The rows are grouped in 3 ways, from coarse to fine. Each group lies inside one group of the grouping before and may be the whole of it. The rows also spread widely along 8 directions, which tell nothing about the answers.
In the rows, 128 means zero.
Some rows, each with its group in each grouping after it:
[149 122 113 128 137 154 120 128 144 103 101 138 132 113 114 134 139 130
 134 122 146] | Z955 Zuruk Z603
[132 146 101 117 132 116 121  92 147 126 108 107 131 174 130  94 126 123
 129 117 146] | Z671 beran Z407
[206 104 120 133 138  73 127 181 175 151 108 115 119 108  98 111 150 115
 161  71 143] | Z955 noval Z560
[111 138 107 147 151 116  94 141 155 108  97  81 175 139  98  92 118 149
  82  70 117] | Z671 natim Z835
[138 111 141 174 104 122 113 158 136 144 143 142 169 112 111 101 110 200
 120 114 130] | Z671 natim Z311
[111  99 131 146 132 122 120 135 140 120 122 117 167 106 125 132 120 128
 102 102 121] | Z955 suvu Z377
[152 139 129 136 117 141 115 142 149 110 120 137 146 113 123 126 150 170
 133 119 140] | Z671 Gulot Z289
[144 156 123 136 108 157 111  94 105 115 148 159 125 128 130 122 135 178
 113 144 136] | Z682 vose Z280
[132 106 133 146 118 130 125 136 145 145 125 157 147 129 136 137 117 157
 161 141 156] | Z682 nog Z260
[143 124 121 125 143 100 108 140 161 131 100 117 130 114 119 121 141 122
 133 104 135] | Z682 vose Z281
[132  99 162 150 120 139 118 154 110 116 144 161 154  45 112 151 125 137
  87 129 104] | Z955 suvu Z162
[186 111 136 115 126 115 132 179 178 129  89 164 120  84 114 145 159 114
 177 124 148] | Z671 natim Z61
[155 165 108 115 137 139 103 126 122 103 109 119 134 116  92 101 142 139
  88 105 115] | Z671 fet Z547
[155 181 143 102 129 132 110 146 156 109 113 130 109  86 107 115 170 129
 139 144 138] | Z671 fet Z370
[118 158 125 124 130 126 104 130 163 108 111 101 146 124 122 114 146 147
 115 114 136] | Z671 fet Z734
[143 171 117 117 122 190 114  90  98  95 117 179 116 122 121 129 143 154
 118 169 145] | Z682 vose Z571
[113  62 142 158 124  85 118 170 181 153 110 111 189 134 135 126 107 162
 149  91 138] | Z671 Gulot Z97
[126 167 113 127 119 165 111 102 143 107 121 145 126 145 138 132 143 154
 150 153 161] | Z682 nog Z812
[145  95 151 125 131  53 122 177 196 153 115 107 137  77 123 132 149 111
 147  89 125] | Z671 Gulot Z378
[111 122 141 141 142 159 112 146 154 101 102 129 164 108 118 142 130 148
 137 135 144] | Z955 Kob Z90
[139  90 118 130 131 157 116 124 128  99 112 178 159  93 140 195 121 116
 111 114 136] | Z682 nog Z260
[181 174 103 102 126 141 128 129 174 115  88 141  91 150 110 106 171 124
 190 144 169] | Z671 natim Z311
[140 121 115 125 113 131 125 118 165 111 114 133 144 142 141 139 138 146
 142 116 151] | Z671 fet Z734
[114 139 151 142 109 189 109 130 105  96 139 175 163  85 121 146 125 182
 108 171 133] | Z671 Gulot Z378
[105 173 128 111 135 176 117 107 172  80  99 119 124 138 140 146 170 121
 167 161 164] | Z955 suvu Z162
[128 123 123 139 110 122 122 113 152 136 134 141 135 143 149 134 127 148
 152 132 154] | Z682 nog Z812
[131 169 103 125  95 135 130  84 190 102 127 115 122 193 165 122 164 156
 175 132 178] | Z671 natim Z835
[132 161 119 142 109 176 117  97 131  89 140 142 141 135 131 130 146 176
 123 140 147] | Z955 Kob Z90
[105 127 134 131 128 116 112 119 157 126 120 122 137 125 142 130 130 138
 138 136 143] | Z682 vose Z281
[125  60 142 132 133 135 137 159 149 150  84 169 169 137 125 139  94 143
 178 149 153] | Z671 Gulot Z97
[138 101 117 132 125 115 112 148 184 106 101 115 163 128 134 151 138 138
 133  80 142] | Z671 fet Z547

New rows. What belongs after each?
[112 142 132 154 116 104 106 127 140 148 153 112 145 130 129  95 119 172
 118 122 132] | Z682 nog Z812
[145 160 137 125 136 129 108 159 171 105 110 101 124 100 108 121 168 134
 151 123 153] | Z955 noval Z560
[104 154 139 135 139 121 102 155 167 114 101  95 154 114 108 100 136 150
 122 120 135] | Z671 natim Z835
[134 120 145 148 133 157 103 184 139 118  97 154 163  84  87 120 119 169
 131 140 136] | Z671 natim Z311
[ 91 154 141 168 109 138  98 143 153 114 138 102 177 134 125  93 124 208
 114 126 139] | Z671 natim Z835
[110 123 111 145 131 122 105 123 168 125 113 111 155 155 142 129 125 150
 141 108 152] | Z682 nog Z812
[132 101 132 141 149  88 113 177 192 130  92  88 152 109 112 121 144 116
 152  81 133] | Z955 suvu Z162
[126  67 124 126 141 138 132 117 142 109 102 153 167 105 135 180 111  94
 114 111 131] | Z955 Kob Z90
[132 160 113 125 133 158 111 133 174  94  90 127 139 140 121 131 153 144
 157 132 162] | Z671 natim Z311
[130 141 165 148 124 134 103 170 134 124 140 129 139  44  94 114 145 161
 112 143 120] | Z955 Zuruk Z603
[124 113 108 121 155 130 116 118 176  92  88 107 155 129 133 163 140  98
 124  89 142] | Z955 Kob Z90
[134 121 143 119 111 174 142 106 123 111 128 184 121 111 139 156 136 125
 156 182 150] | Z955 suvu Z162
[147  58 145 167  81 135 135 146 140 131 154 189 175 105 153 165 112 194
 146 132 147] | Z671 Gulot Z378
[156 149 116 122 141 146 117 152 143 118  82 139 134 135  87  90 132 149
 147 134 145] | Z671 natim Z835
[164 139 123 146 119 106 111 166 169 132 118 117 137 106 104 105 149 158
 137  95 135] | Z671 natim Z311
[114 139 151 137 109 131 115 115 133 122 157 151 138  84 144 153 136 146
 117 148 135] | Z682 nog Z260
[141 140 123 128 135 109 110 144 170 132 101 119 125 130 119 110 147 147
 164 123 152] | Z682 vose Z281
[122 133 131 133 129 108 113 141 163 129 115 111 147 114 117 116 132 131
 122 113 132] | Z671 natim Z311
[117 103 140 139 120 129 114 131 144 129 130 152 149  93 141 160 118 135
 126 134 137] | Z682 nog Z812
[124  91 119 130 146  65 116 165 223 123  83  77 161 121 133 138 141  97
 138  55 137] | Z671 natim Z835
[140 174 106 140 124 130 105 119 160 125 113 108 120 179 120  78 150 183
 165 126 163] | Z682 vose Z281
[106 124 120 125 146 125 100 132 154  99  99  99 172 104 121 138 130 121
  76  83 115] | Z671 fet Z734
[168 169 107 111 118 125 118  94 130 129 135 145  95 129 123 115 154 122
 131 129 141] | Z682 nog Z812
[117  99 154 132 129 130 115 155 134 126 118 153 161  63 112 145 111 126
 102 136 116] | Z671 natim Z311
[161 122 105 126 141 148 115 129 136 113  86 156 131 128 113 136 136 132
 136 116 145] | Z682 vose Z571
[138 106 138 137 117 135 120 142 149 116 124 148 161  99 133 149 132 153
 125 120 134] | Z671 Gulot Z289
[140 204 134 128 127 174 108 142 154 107 112 116 111 143 103  89 166 177
 183 174 178] | Z955 noval Z560
[146 198 113 106 146 122 102 130 172 107  98  78 120 136 103  87 174 136
 137 110 141] | Z671 Gulot Z289
[113 116 134 128 128 119 117 116 139 137 132 140 141 105 138 142 119 121
 124 136 132] | Z682 nog Z812
[136  81 132 128 103 141 137 115 122 124 132 180 154 106 145 162 111 136
 115 138 130] | Z671 fet Z734
[143 164 132 124 135 147 113 141 156 100 111 123 119 103 109 122 166 132
 147 130 142] | Z955 suvu Z162
[110 164 133 134 107 145 131  96 133 131 144 126 122 167 132  86 134 165
 157 171 151] | Z955 suvu Z162
[159 128 142 123 123 104 120 181 188 133  99 127 130  96 110 118 159 146
 168 118 145] | Z671 fet Z734
[113 113 135 145 125 105 126 150 189 133 111  98 149 140 137 118 140 139
 168 114 156] | Z955 suvu Z377
[116  88 146 139 112  76 137 147 190 155 122 120 150 129 148 126 121 129
 161 123 146] | Z671 natim Z835
[132 136 149 145 115 131 112 155 138 133 134 145 152  87 104 113 127 165
 116 132 129] | Z671 natim Z311
[164 142 144 118 144 125  89 170 143  99 118 144 127   4  98 170 168 102
  85  95 103] | Z682 nog Z812
[139 155 125 124 133 141 114 131 148 135 108 141 116 136 118 109 136 147
 170 157 157] | Z682 nog Z812
[121 102 131 133 105 154 137 111 139 126 122 172 151 141 146 149 110 144
 153 161 156] | Z671 natim Z311
[117 173 146 145 110 111  94 139 143 119 158  93 148  88 115  92 148 184
  79 107 113] | Z671 fet Z734
[104 143 142 148 118 128  93 139 173 105 141 115 155  88 145 159 151 159
 121 119 142] | Z682 nog Z812
[121 140 135 140 138 100 109 160 185 136 109  81 134 117 112  92 147 145
 154 112 147] | Z955 Zuruk Z603
[118 101 139 137 123 143 117 111 107 107 146 142 157  62 127 158 115 118
  67 121 110] | Z955 Zuruk Z603
[175 138 142 116 120 140 120 136 104 131 128 186 103  62 105 130 141 134
 128 159 126] | Z682 vose Z281
[180 153 140 142 112 158  98 170 134 103 134 177 126  48 102 146 165 176
 128 127 137] | Z682 nog Z812
[130 142 115 130 168 176  92 171 157  99  45 137 153 129  92 121 137 159
 156 130 160] | Z682 vose Z571
[163 157 134 130 133 126 101 171 143 117 111 130 132  77  83 103 157 159
 123 116 126] | Z671 Gulot Z378
[ 93 108 130 119 141 135 121 113 179  93 102 118 156 113 153 183 140  95
 132 124 146] | Z955 Kob Z90
[148 127 131 122 102 113 133 128 170 132 124 139 127 141 139 123 143 151
 170 137 155] | Z671 fet Z547
[139 164 132 119 125 137 117 114 159  96 131 119 123  99 128 143 170 125
 121 125 137] | Z955 Kob Z90
[140 111 141 127 116 120 126 128 157 114 137 135 126  74 141 158 150 110
 123 123 135] | Z955 Zuruk Z603
[113 124 135 145 138 120 103 145 152 125 121 121 158 105 123 136 128 147
 116 110 133] | Z682 nog Z260
[128 123 121 153 137  99 100 153 163 137 110 101 151 126 115  99 129 163
 127  91 134] | Z682 vose Z281
[153 149 142 117 131 127 103 138 138 110 125 146 119  60 119 146 161 130
 105 118 123] | Z682 vose Z280
[ 99 134 154 146 117 122 112 147 170 113 134 103 152  97 137 131 152 148
 133 126 138] | Z955 suvu Z377
[128  70 144 160 125  97 118 144 115 153 146 157 170  76 128 145  93 142
  85 102 106] | Z682 nog Z260
[131 141 106 129 144 177 102 125 140  95  87 149 147 139 118 141 129 145
 145 135 157] | Z682 nog Z812
[121 169 134 133 130 128  98 138 142 110 126 106 146 107 107 102 150 163
 108 124 126] | Z671 Gulot Z378
[135 105 136 144 131 117 122 151 113 146 120 148 157 101  95  96  95 152
  96 122 111] | Z671 natim Z835
[117 101 108 145 125 129 130 112 140 148 106 130 164 192 127  96  86 155
 146 126 152] | Z671 natim Z311
[132 126 131 146 122 130 115 140 153 106 125 117 152 106 124 130 144 147
 119 106 134] | Z955 suvu Z377
[114 116 146 137 129 112 125 130 133 138 137 122 142 102 120 112 122 126
 117 129 120] | Z955 suvu Z162
[133 124 104 120 131 159 110 117 161  82  90 133 157 134 134 156 141 136
 118 103 146] | Z671 fet Z734
[168 144  97 126 138 121 114 127 121 135 103 125 131 155  88  69 123 156
 111  96 124] | Z671 fet Z734
[156  66 135 125 104  90 144 112 117 149 152 171 146  81 143 153 106 107
  84 107 103] | Z671 fet Z734
[ 97 156 120 120 127 185 108  77 118  84 116 151 142 130 148 153 133 145
 104 157 143] | Z682 vose Z571
[137 142 137 121 129 123 121 143 150 137 109 134 126 124 109 100 136 148
 160 150 142] | Z671 Gulot Z378
[121 106 125 132 152 126 114 148 157 109  94 110 153 111 113 134 132 107
 121  95 126] | Z955 suvu Z162
